The rows are grouped in 3 ways, from coarse to fine. Each group lies inside one group of the grouping before and may be the whole of it. The rows also spread widely along 7 directions, which tell nothing about the answers.
Known rows, each followed by its group in each grouping:
[ -9 -16   5  -3  13   7  -2  -7  -5   7   9   8  -2   4   6  -9 -12  -9
   1  -3   1] -> megin zufu j586
[ -1 -10  14   0  -2  -2  11   4   1  15   0   0  -8  13  14  16   0   0
   1   5   2] -> kiziv labot j696
[ -2 -12   1  -3   1   3  -3   5 -16   7   1   6  22  10   8  -2   5   9
  -4   7  16] -> megin Vin j191
[ -4 -21  18  -2   9   7   6   1   1  12  12   9  -4  10  11  11  -7   3
   3  -3   5] -> sete tib j921
[-11 -13  10   1  -5  -1   5  -1  -6  13   3  -9  -3   6   5  -1   1   1
   0   5   1] -> sete suk j643
[ -1  -2  10   6   2  -3   7  -5  10  -9  16  -5   4  -5   0 -12   4   1
  -5   7  13] -> sete tib j305
[ -4   2  -1  11   5   6  -6   2   3 -10   9   0  10  -9   2 -14   4  -1
   1   1   6] -> kiziv Nup j421
[ 2 -2 12 -2  1 -8 14 -4  9 -6 13 -4  1  7  7 -7  3  0 -6 12 17] -> dedo gupor j990
[  4   4   0  -3   3  -5  -1  10 -11   6 -10   6   6   8  19   8   2   5
 -10  15   7] -> kiziv labot j867
[  3  -4   8   8   9   7   2  18   1 -10  13  -2  17  -1   4  -6   5  11
  -1   7  10] -> sete gebud j342
[-12  -7  -8  -2  -1   6 -13 -11 -15  10  -7   4   5   4  10  -7   0   2
   2   0   4] -> dedo zoleb j763
[-1 -8  4  7  8  8  0  3  3 -3 13  7  8  0  3 -4  1  1  4  0  8] -> megin zufu j405
[ -9  -9   2   8 -16   0  -1  -4  -3  12  -5  -6  -4   7   9   6  12   8
   9   0   4] -> dedo zoleb j631
[ -3  -6   3  -4   2  -1  -2  -6 -10   3   5   4  12   4   6  -8  -1   5
 -10   7  13] -> sete suk j800
[  5  -5  12  -1  21   0  10  15  -3  -7  11   0   0   5   7  -9  -7  -5
 -10  14   5] -> megin Vin j147
[ 7 -1  5  5  6  0  0  4  5 -2  6  9  0  0 14 10  6 11  0  3 12] -> sete gebud j454
[ 8  2  4 10  0 -4  3 -5 16 -7  5 13 -6  1 12 11  9  9  4  2 17] -> dedo gita j359
[11  8  2  4 -3 -6  6  8  2 -4 -1  7 12  4 15 11 12 11 -6 12 18] -> kiziv labot j387
[ -5 -10   0   5 -17   0  -6  -5 -11  17  -8   4   9   8  10  15  13  17
   2   1  11] -> sete suk j885
[  7   9  -5  11  -3   0  -6 -19  19 -20  15  20   9 -10   8  -3  15  10
   4  -6  30] -> dedo fofa j970
[ -6  -7   1  10   9   6  -5 -20  14  -6  20   6 -15 -16  -1 -12  -1  -8
   8 -13   2] -> sete gebud j355
[  0   3  -4   3   9  -3  -4 -12   7  -2   0  10 -24  -3  13   2  -2  -5
   4  -1   2] -> dedo fofa j183
[ 3 -8  7  8 -1  8 -2  3  3  3  6 16 11  3 12 13  6  8  8 -4 12] -> kiziv Nup j841
[ 1 -9 10  3 17 10  3  3  9 -6 16 13  3  5 11  0 -3  1  5 -3 13] -> dedo zoleb j34
[ -5  -4  -5   0 -17  -6  -5 -15  -4  12 -10   4   0   7  13   6  12  10
   1   3  12] -> dedo gita j245
[ 4  9 -6  8  0 -2 -2  5  2 -8 -2  6 13 -3  9 -2  9  7 -3 10 13] -> kiziv Kisus j75
[ -4   6  -8   6  -1  -5  -5  -7   2  -9  -3  -1   0  -5   5 -15   6   2
  -5  10   8] -> dedo gita j31
[ -2 -11   5   1   4   6   1   9  -8   7   4   4  13   7   8   2   2   6
   0   4  10] -> megin zufu j936
[ -9  -4  -1  15   3   6  -6  -8   8  -5   9  -4  -9 -14  -3 -14   3  -6
   7  -5  -3] -> sete tib j921
[ -7   5  -3  10  -6  -2  -3  -4   0  -2  -2  -8  -2  -8   3 -10   7  -2
   0   5   0] -> kiziv Nup j421
[-11  -5   5  12  -5   0   8 -14  19 -10  18 -13 -13  -7  -5 -17   8  -6
   9  -1   3] -> dedo fofa j183
[ -3   2  -2  13  -1  -1   0  -7  14 -10   5   1  -8  -6   4  -9   8   1
   4   3   6] -> dedo gita j31
[  4   4  -1   1  18   2  -4  11  -5 -12   8   1  10  -6   4 -15  -2   4
  -9  12   8] -> sete gebud j355
[ -3  -3   7   8   6   3   5  -7  16  -7  15   5 -12  -1   6  -3   2  -3
   7  -4   7] -> dedo fofa j970
[ -3 -13  11 -10  -4   1   6   0  -9  14   2   7  13  16  15  10   0   6
  -4   5  12] -> kiziv labot j387
[  8   4   5   6   9  -3   6  -3  12  -2   3  12 -16  -1  15  11  -1  -5
   0   1   4] -> kiziv labot j387
[ -1 -10  17   6  11   1  11  16   2   6   7  -4  -9   8   8   7  -3   1
   1   7  -2] -> sete suk j643
[ 15   8   7  26  -3  -4   6   4  21  -8   7   6 -11  -6   8  16  17  11
   6   1  12] -> sete suk j800
[  4   1   1   6 -10  -4   3  10  -6   4  -4  -3  16   6   7   6  15  15
  -2  14  13] -> megin zufu j405
[ 6  3 -7  0  2 -2 -9 -7 -9  6 -8 18  5  3 15  8  3  8 -5  6 15] -> megin zufu j586
[ -2  -2  -7   8   7   6 -15   3  -8   4  -6  10  -3  -5  10   2   0   2
   3  -1   0] -> sete tib j305

New rows. What belongs after each?
[ -9   7 -13   7 -11  -6  -8 -12  -2  -7  -5  -8   7  -8  -1 -19  13   5
  -3   8  10] -> dedo gita j359
[ -8 -10   6   4 -21  -3   4 -14   7   8   4  -3   4   7   6   3  16  10
   6   1  15] -> dedo gita j245
[ -8 -15  14 -10  15   2  10  -8  -2   4  16   1  -3   8   4 -14 -16 -12
  -8   6   5] -> megin zufu j586
[-1 -7  1 -5 10  4 -6 -1 -8  1  7 10 10  0  9 -4 -3  7 -4  3 12] -> sete gebud j355
[ 0  1  4  8 -7 -7  6 -8  6  2  4 -4 -7 -2  3  0  9  0  1  7  7] -> megin zufu j405
[ 0 -2 -6 11 -2  6 -8  4 -5  1  0  7 17  0  6 -1 10 10  4  2 12] -> megin zufu j586
[ 8  7 -2 10  5  1 -4  7  3 -9 -2 10  3  1 15  6  9 11  1  5 14] -> dedo zoleb j631
[ -2  -8   8  18   6   8   4  -1  23 -11  19   4  -5  -5   1  -3   6   1
  14  -8   8] -> dedo gita j359
[ -1   0  -8  13 -10   2 -10  -5   4  -1  -4  10   7  -2   8   6  17  14
  10  -3  15] -> dedo gita j359
[ -1   6   2  10  -1  -6   7  -5  17 -20  13  -7   3  -6  -1 -20  10   2
  -5  11  15] -> dedo gita j31
[ -7  -6   3   5  -2   3   2   1   5  -9  10  -3  15   1   1 -15   8   7
   0   6  13] -> dedo gita j31
[  5   7  -2   0   5  -8  -1  -4  -1   3  -9  10 -14   6  19   7   2   2
  -5   9   9] -> dedo zoleb j34
[ -7  -3   3  -2 -10  -9   4 -11  -1   3  -2  -6  -1   6   6  -6   6   5
  -5  11  10] -> dedo gita j359
[  1   3   2  16  10   4  -1   1  13 -11   9   4  -9 -11   5  -6  -1  -9
   6  -2  -2] -> kiziv Nup j841
[  0 -13  19  -6   0   0  14  -9  13  -3  22   7   6  12   9   3   3   7
   1   3  23] -> dedo fofa j183
[ -9 -13   3   1  -6  -1  -3 -19   0  19   0   5 -24  -1   9  10   0  -2
   8  -7  -3] -> sete gebud j355
[-10 -16   7  -1  -2   6  -2 -32  10  -1  22  12   1  -7   1  -8   0  -2
   3 -12  18] -> sete tib j921
[ 6 -6 15  3  4 -3 10 -3 10 -1 12  5 -4  3  9  8  2  6 -3  5 13] -> sete tib j921
[  4   0  -4  14  -6  -3  -3 -11   5   0   1  10  -5  -5   7   6  15   4
   6  -3  13] -> megin Vin j191
[ -9 -13  13  -1 -12  -8  14 -17   4  15   7  -8 -12   8   4   0   2  -5
  -1   6   5] -> megin zufu j586
[-14  -1 -14  -6 -22  -8 -13 -30 -11   5  -9   3  13   0   6 -15  12   9
  -7   6  19] -> dedo gita j31
[  0   2   2   8  -9  -6   3   5   1  -4   3 -12   9  -3   3  -5  16  13
  -3  12  11] -> sete gebud j454
[ 12   5   9  15  14  -7  13  -7  24 -13  16   7 -31 -10   7   2   2 -10
   1   1   5] -> megin Vin j147
[ -2  -3  -5  -1  15   7 -11   5  -9   7  -8  18 -13   6  19   8  -7   0
   5  -2  -3] -> dedo fofa j970
[  0  -1  -7  14  -6   3 -10  -7   1   0   1  10   8  -6   5   4  13  13
   4  -4  14] -> sete suk j885
[-10  -4  -1   8   1   5  -6 -22  10  -8  16   5  -2 -14   0 -17   1  -9
   5 -10   7] -> kiziv Nup j421
[ -2 -10  12  -9  -1  -4   7  -4  -1   7   3   7   4  16  13   7  -1   8
  -5   8  16] -> dedo gita j359
[  3  -2   9  -8  14   1   1  14 -12   3  -1   9  10  10  17   3  -8   3
 -11  12   8] -> kiziv Nup j421
[  1 -13  11  -2  -2   6   0  10 -10  15  -2  14  12  14  18  20   1  10
   3   2   9] -> kiziv Nup j841
[ -7  -6  -6   3   0   2 -10 -14   0  10  -6  13 -14   1  14   5   1   0
   7  -7   2] -> dedo gita j245
[ -6  -3  -3  13 -11   1  -4   0  -1   0   4 -10   7  -9  -2  -8  16  10
   6   3   4] -> sete gebud j355
[ -6 -11   6   7  -7   3   1 -17  10  10   6   7 -14   5  11  10   6   2
  12  -8   7] -> dedo zoleb j763
[ 0  3  1  4  0 -3 -3  1 -4  6 -8  6 -6  2 15  8  2  1 -2  5  2] -> kiziv Nup j421
[-2 -5  5  0 -8 -4  3 -4 -2  6 -2  2 -1  9 13  7  7  9  0  6 12] -> dedo zoleb j631
[ -7 -13   5  -4 -16  -3   3  -2 -11  18  -7  -2   6  16  13   7   9  10
   3   7  10] -> dedo gupor j990
[  7 -10  10  -2   2   3   4  -4   2   5  10  20  12  11  15  14   3  10
  -1   1  23] -> megin zufu j586
[ -3   3  -4  12  -5  -1  -3   1   6  -9   2  -2   6  -3   3 -10  13   8
   2   7  10] -> dedo gita j31
[ -5  -6  -8  16   8  11 -13  -7   3   1   4  11  -7  -9   4  -5   1  -6
  13 -11  -2] -> megin zufu j586
[ 3 -2  5  3 10 -1  1  1  4 -1  8  5 -9 -3  8  0 -1  2 -2  4  5] -> sete gebud j355
[ -1 -10   3  13   9  12  -4  12   7   1   3  13  -4   4  12   9   3   6
  13  -5   1] -> dedo gita j31
[-13 -14   2  11  -3   7  -4  -9  -2   9   6  -4  -8  -3   0  -6   2  -3
   8  -8  -4] -> sete suk j800
[ -5  -3  -3  25  -1   6  -6  -6  12   1   4   1 -19 -12   1   2   9  -2
  13 -11  -6] -> sete suk j885
[ -6 -13   5  -7  -2   2  -1 -15   2   3   9  14  10   8   9  -1   0   7
   0  -2  20] -> dedo gita j359
[ -3 -18  16  10  -9   6   8   1   5  12  12   0   2   9   5  13   9  10
   9  -5   9] -> sete suk j800
[-14  -8   0   1 -23  -6  -1 -28  -3   6   6  -7  11  -3  -2 -11  12   7
  -5   2  17] -> sete suk j885
[ -5  -6  -6   2  -8   1 -10 -20   0   5   1  14   3   1  11   1   8   4
   7  -7  17] -> dedo gupor j990
[-4 -9  4  3  3  2 -1 -2  4  4  1  8 -8  7 11  4  1  3  4  1  3] -> dedo gita j31
[-5 -8  3 -3  5  4  0 -4 -5  6  4  4  2  5  9 -3 -4 -5 -2  1  5] -> kiziv labot j696
[-2 -3 -4 18 -3  4 -8  0  2  5 -1  6 -6 -7  7  8 11  7 10 -6  2] -> sete suk j643
[  5  -2   4  18  -1   3   5  -1  15 -15  19   1   8  -9  -1  -7  16   5
   6   0  18] -> megin Vin j147
[  1 -18   9   0  16  13  -2   5   2   5  12  23   3  12  17  10  -6   3
  10  -9  11] -> dedo gupor j990
[ -8 -16  10 -13   6   1  -1 -12 -10  13   5  11   0   8  12   0 -11  -1
  -7   1  10] -> sete tib j305
[ 3 -7  5 -6  6  1 -2  2 -7  3  5 12 14  6 15  6  1 14 -6  6 17] -> sete gebud j454
[  0  -9  14  12  -4   2  10  10  10   0  14 -10   3   0   1   4  11  10
   7   4   6] -> sete gebud j355
[-10 -13   7  -6  -5  -3   1 -11 -10  18  -1   1  -5   7  10   4  -1   2
  -3   3   4] -> sete suk j643
[  3   0   6  -2   0  -7   7   8  -8   5  -4  -3   6  10   9   0   3   5
 -10  19  10] -> megin zufu j586
[ -6 -14  11 -31  14   0   2  -1 -23   8   4  14  19  24  18  -6 -17   5
 -19  14  19] -> dedo fofa j970
[ -1   4  -9   4  -3   2  -9   8 -14   2 -10   1  20   1   9  -4   8   7
  -4   9   9] -> kiziv labot j696
[ -9  -8  -6   0 -11   2  -9   1 -14  11 -11   2  13   9   9   2   9  13
   3   4   8] -> dedo gita j359
[ -5  -9  -1  12  11  14  -8  11   1  -6  12   0   8  -8   2 -10   3   5
   9  -6   1] -> sete gebud j454
[  8   4   9   9   5  -4   6   5   8  -2   2   7 -10   0  13  11   1  -1
   0   6   4] -> kiziv Nup j841
[ -2  -4  11  -9   0 -10   9  -5  -4   5   5  -6  -3   5   6  -4  -2   4
 -12  15   8] -> sete gebud j355
[-1 -6 10 -2 -4 -4  8 -2  5  4  4  0 -6 10 11  7  6  6  2  8 10] -> dedo fofa j183
[-4  1 -6  7 -6  2 -5  8 -9  2 -5 -1 18  0  8 -3 11  7 -2  8  8] -> kiziv labot j867
[ -1  -5  -6   1   2  -2  -9 -18  -7   6  -3  15  -7  -2  10   1   2  -2
  -1  -2  11] -> megin Vin j191
[ -3  -7  -2   2   7   6 -10 -10  -4   5   5  17   1  -2  10   3  -1   3
   2  -6  10] -> sete suk j643
